The same things were measured in two ways. Each way mixes the same 9 hidden numbers, adds some noise and spreads widely along 6 directions of its own, which tell nothing about the thing.
Some things both ways: the first way, then the second way.
[-12  12 -12  -1  32   3 -23  24  10  22  -3 -43  -3 -14  -2  27  -2  12]
[ 17   9 -32   2  -5   1 -16 -12  -9   9   1  -9 -23 -14  -4  -9   4  12]

[ 19   4 -33  -3   2  12   2 -25  14  -1  13  16  -9 -22 -15   7  17   8]
[ 13  -1   5 -10   1  -5  16   5   3   2  -8  16   1 -11 -14  -9  17   8]

[-14  -4  12 -18  13  34  -9 -11  20  -2  13  -3  18 -13  -3  20   1  -3]
[  8  11   9 -23  18   4  -1  -3   9   7   0 -12  -3  -1   2  -1  -5   0]

[ -5   7 -26 -11  -7   0  -5  17  31  -5 -16   6 -20 -15   4  11 -13 -21]
[ 11  -7   5  29  10  13   5 -23  -7 -26 -20 -15  23 -33 -10 -15 -12  -2]

[  1  -3 -13 -13  -7  28   1  17   2 -10  -5   2 -18   0  16  -9   8   3]
[ -3  -4  -1  28 -23   6   4  -6 -22 -11  -3  12  18   3  -7  15   9   9]

[11  1 -7  9  0 -7 -8 13  4  7 -7 20 -5 11 -5  1  8 -8]
[-26  -1  -4   2 -10   1   5  10  -7  -8   7   4   6  13  11   9  10   4]

[ 16  18 -13  -4 -34   6   3  15  -8  16 -26   0  -9 -12  -4 -15   2   2]
[ 26 -13  10 -10  -5   0  10 -20  -6 -15 -16  18 -19  -9 -12  -7  -9  -3]

[-12   2  11   4   1  23   5   6   2 -10   5   7  -1  -1 -17   9   0   1]
[ -7  22   0  16 -13  10   2 -14  15 -39  21 -13  -1   5  29   3 -21   5]

[  1   5  -4  11 -11  -7   4  21 -10   0 -15   6 -12  12   6 -11 -10 -15]
[-12  -9  19  23  12  18  16  -8  13  -4   8 -27  12   0  -3 -25  -1  11]

[ 12   5  -1 -13 -12  32   9   5   1  -5  -7  26 -14   3 -18  -9  22   1]
[ -2  -2  18  36  11   8   0 -12  10  19   2 -13   7  -1  -7   7 -29   2]

[  7   8   2  -7  23  13  -7  24 -10   4 -13 -23 -14   3   4   4  17  -1]
[  8  22 -18 -10 -21 -19 -28  -4  -9 -23 -12  35 -11  19  14  19   9   4]

[ 23   1  -1 -17   2   9  -6   8   0  14 -12  -4  -9  -5   5  -5  18   2]
[ -8  -7  -8  -6  -1   3   3   8 -13  10   0   0  -8   4 -12 -13  19  13]

[  4  17  -5  13   2   2   4   9 -15   4  -8  -5  -5   3   8 -12   0   1]
[-28 -16 -12  35  -6   9  -9   5 -20  30   6 -17  17   7  -4  19   4   2]

[ 12   1  -5   0   1  22  -1   3   4  -6  -9  25  -4  13  11  -7  12 -10]
[ -2 -10  16  11  -2 -10  -2  11 -14  10 -11  20  21  10 -15  23   0  -8]

[  4  11 -26   7 -20 -22  -4   3  18   4   3  29  -2   6   5   8 -22 -24]
[  0  16  14   5  20  17   4 -18  24   0   1 -37 -14 -19   6  -7 -26 -19]

[ 26 -21  -6  -8  -5  -6 -19   6   3   6 -14  -7  -3  -6   4   7  12 -15]
[ -4 -10  14   0   1   3   0   0  -7  17 -14 -13  15   2 -16   4  11  -4]

[-17   7  20  19  12 -21   8   8 -12   9  17  14   8  16   1  -9 -12  -7]
[  0 -11  26  -1  -1  -2  21   8 -10 -25 -20  16  14   1 -14 -23  24  14]

[  3  25 -18  14   5   4   9  -3  -5  -3   4   5 -12   7  16 -14 -13   6]
[ 13  17   9   8 -10   3   7  -2  -4 -23  -3  11  -8  -1  -2  -5  11   9]

[  7   5  18  11 -18  -3  13   7 -16 -13 -11  26  -3  25   4 -22  -9 -26]
[-18   8  28  19  -9  16  15  -5  -7 -37  -9   1  19  13  11  -1  21  10]

[ 15  10  -5  12  -3  -7   5   6  -7  -3   6  31 -12  17  -4  -7  10  -1]
[-15  27  -8   4 -24   5   2   2   1 -37  16   0 -12  14  26   2   9  11]

[ -2   3  15   1   5  -1   5   7  17  -2  -8  20 -10  11   0   0 -18 -14]
[ -5   9   4  -7  23   5   7   9  10   1   4 -22 -15 -14   2 -23  -7   3]

[ 16   7  -1  24  10 -12   2  -9 -15   9   7  18   4   7 -27   3  18  -4]
[  3   2  41   5   3 -14   9   2  25 -16 -12  23  13  19  -1   0  -7  -5]

[ 13  -3  -1 -12 -15  34  -2   4   5   6 -13  25   3   1  -9  -3  23  -4]
[ 14  -1 -13  -7  -9 -10 -15  -6 -16  19  -6  20 -12  -5  -6  39 -25 -16]

[ 11   4 -17  -9  -6  20  -6  10   3   8   0   4 -10  -9 -17   5  24  13]
[-16  -2  -5  -8  -2   1   5  -2  12  11  15   6  -9  17  11   3   2  11]

[-23  -1  11   8  -1   5  11  13 -14   2  -4  -4   4   7  -1  -7 -16 -19]
[ 30  15 -11 -42  20  -3  -3 -15  24   5   2  -9 -33 -17   5 -18 -10   6]

Other things, the second way, with their names:
(350): [-19  -8   8  25   2   3  -7   3  -2  16   3 -16  22  14  -6   7  -2   0]
(467): [ -8  -8  23  36  -3  -1   0  -3  -3  -2 -23   3  30   4 -11   6  12  -7]
(403): [ 10  -8 -18 -12  -3  -1   0   6  -7  28   5  -8 -19  -8 -13  -5  12   5]
(43): [ 4  1 10 -8 -3 -5 -6 -1  6  2 -2 -4 -4 12  2  6 -3 -7]
(81): [ -5   2  -7   0  -3  -6 -10  -3   1  -4   0   1  -5   0  11  18 -23 -12]
(328): [ 11   7  -6   7   0   5   8  -9   3 -10   3  -1  -6 -18  -6 -12 -10   9]
(354): [ 14  26  -3 -15  -1  -6  -8   1   4 -18  -2   1 -23  -3   6  -5  -5  -1]
(409): [ -9   5 -17  -3   1   5  -8   4  -6  26  13 -20 -15  -3   1  10  -7   0]
(253): [-37   3 -10 -19   7  -3   2  15   8  -2  14   4   0  16  25   7  -1   5]
(227): [-14  -5   6  -8   5  -1   5   9   2   5  -2  -3  -6  10   2  -8  16   0]
(293): [ -8   5   0   9   2   4   1   2  -1  -4   0 -10  -5  -6  -4  -5  -5  -6]
(420): [-15  10  -9  19  16  12  -5   9   4  38  13 -41   6 -14  -4   1  -1   7]
(313): [ 30  47 -45 -26   6  -1 -32 -10  -7 -30  -1 -27 -31 -38  15  -7 -23  -6]
(418): [-29   1  -1  -4   8  12   9   8  16   4  24 -35   0   7  13 -11  -3   3]
(229): [  2   3   2  -5   1  -1  12  -1   8 -24   4  10   1  -3   1 -15  -2  10]
(438): [-19  -5 -18 -15  12  -4  -5   7  -3  38 -11   6 -22  -3   5   6  23   6]
(22): [-22  -5  -8  17  15   3 -14  -1   5  35   4 -25  10  -5  -2  17 -27 -11]
(102): [ -2  -2   7  -4   6   0  -6 -12  12  17  -6  -4  -7   7   3   7 -12  -1]
(289): [ -7  11 -10   0  20  14  -4   2   6  23  14 -40 -23 -11   1 -21  -9  17]
(120): [ -3   8   7   4   0  18  12   2 -10  -8   7 -29  -7 -10  -4 -12   4   2]
(140): [-10   1  18   1   5  13  12  -4   4 -14   4 -18   6   2   1  -8  -6  -3]
(157): [ 12 -20 -10   6  -2  -5 -11  -5 -21  32 -29  -9  -6 -16 -20   1  20   0]
(368): [ -1   3  -1 -13   6   0   0  -9   8   8  -4   7 -15   3   1  -1   0   3]
(113): [ -5 -14  24  21  -2   8  20   0   0   0  -3  -1  13   2 -22 -13   5   0]
(404): [ 24  -4  17  16   5  10   2 -15  -6   4  -6 -18   9 -12 -20  -1 -14  -6]
(66): [  7  -7  22  25   4  -1   3   0   4  -7  -6  -8  14   1 -11  -4  -6 -12]
(406): [ 14   4   9  -9  21   0  -5  -8  17   6   5 -11   6  -1  -3   1 -29  -8]
(389): [-39   2 -16  17 -17   0  -2   6  -5  -1   8   9  18  11  13  28   4  -6]
(304): [  3  34   2  26  -6  -2 -19 -13  30 -36  21 -19  -5   8  26   9 -45 -20]
(331): [ 30  -7  19  10  -8  -4  21  -7  -7 -25 -15  29   0 -20 -25  -6 -13  -7]
(302): [  3  -3   6  -9  18  -7 -10   4  12  26  -3 -20   0  -4  -5   3 -17  -8]
(93): [  9   1  15  -1  -9 -15   2  -1   4 -24 -11  26  10   4   0  13 -16 -12]
(96): [-22  -7   7  11   3   0  -1   6 -10  13 -16   5  15   6  -4   8  18   3]
(325): [ -8  11 -20  25 -12   7  -7 -11  -6 -17   3 -11   7 -12   8   6  -5  -2]
(367): [ 14  -1  -3   5  -2   1   2  -7  -3   4  -3  -5  -4 -14 -11   0  -8  -3]
(233): [ -1 -12   7  28  -6   8   6  -1 -14  -3  -5  -6  21  -1 -17  -9  14   9]
(46): [ -3   4   9 -35  22 -12   0  12  25   9  -1  -1  -8  12   4 -13   7  -1]

Some of these things the first way, each followed by its name:
[ 24  16 -30   1  -9  13  -5   3  15 -14 -19   1 -23  -9  20   6  -5  -1]	(66)
[-18   9   7  14  14  -7   5   4  -5   3  15  10  10   7  -8  13  -5 -16]	(325)
[-12   6   6 -20 -11  15  12  22  11 -16   9  26 -21  14   6  -3  -8  -9]	(438)
[ -4 -10 -14 -14   1  31 -14  18  21  -3 -14  10  -2   3  11  11   8 -18]	(406)
[ -1   1  33 -19   2  20   9   4   5   0  11  35   1  13 -18  -4  18  -4]	(289)
[ 15  -3   5  -8   5  21   6   0 -16  -9 -21 -31 -14 -13  14  -9   2  -1]	(350)
[ -3   4   7  -8   9  27  -5  -9   3   2  14 -18   8 -20  -4  19   4  18]	(403)
[ 11   6   6   8 -11 -17   1  20 -14  -1 -10   2 -11   5  -4  -4   0 -11]	(157)
[ 23  -2  -9   3 -10  -1   2 -11   0  -1  -8   3  -8 -16  -6  -2   3  -2]	(418)
[ -7   0   2   8  12   0   1  -1  -1   0   3 -17  -3 -13   4   3 -12   1]	(302)
[  4   7   1   0 -17  11  19   6 -13  -8   1  28 -11  14  19 -28  -2  -7]	(409)
[ 21  15  -8   8 -15   5  22 -20 -20   1  -6  14  -3 -10  -6 -21   8  -4]	(367)
[ 26   2 -13 -24  -3  17  -3  -6  19  -3 -17 -16 -24 -27   8   6  -3   4]	(293)
[  2  11 -17   1   1  16 -13  -6  11   8   0  -3  12 -13   5  11   2   2]	(404)
[ 2 21 -9  1 -6 -2  3  7  7 -6 16 26 -6  9 14  3 -4  0]	(227)
[ 28  10 -53  13 -15 -27  -3  13  -4  16 -11   9 -25   3  26 -21  -3  -2]	(113)
[-21   8  -9  -2  -3  -1  -1  29  -1   6  18   8  -5   8   6   0  -2   3]	(102)
[-1 -4 16 -1 -3 13 -4 11 -7 -8  4  2  4  7  5  9  4 -5]	(43)
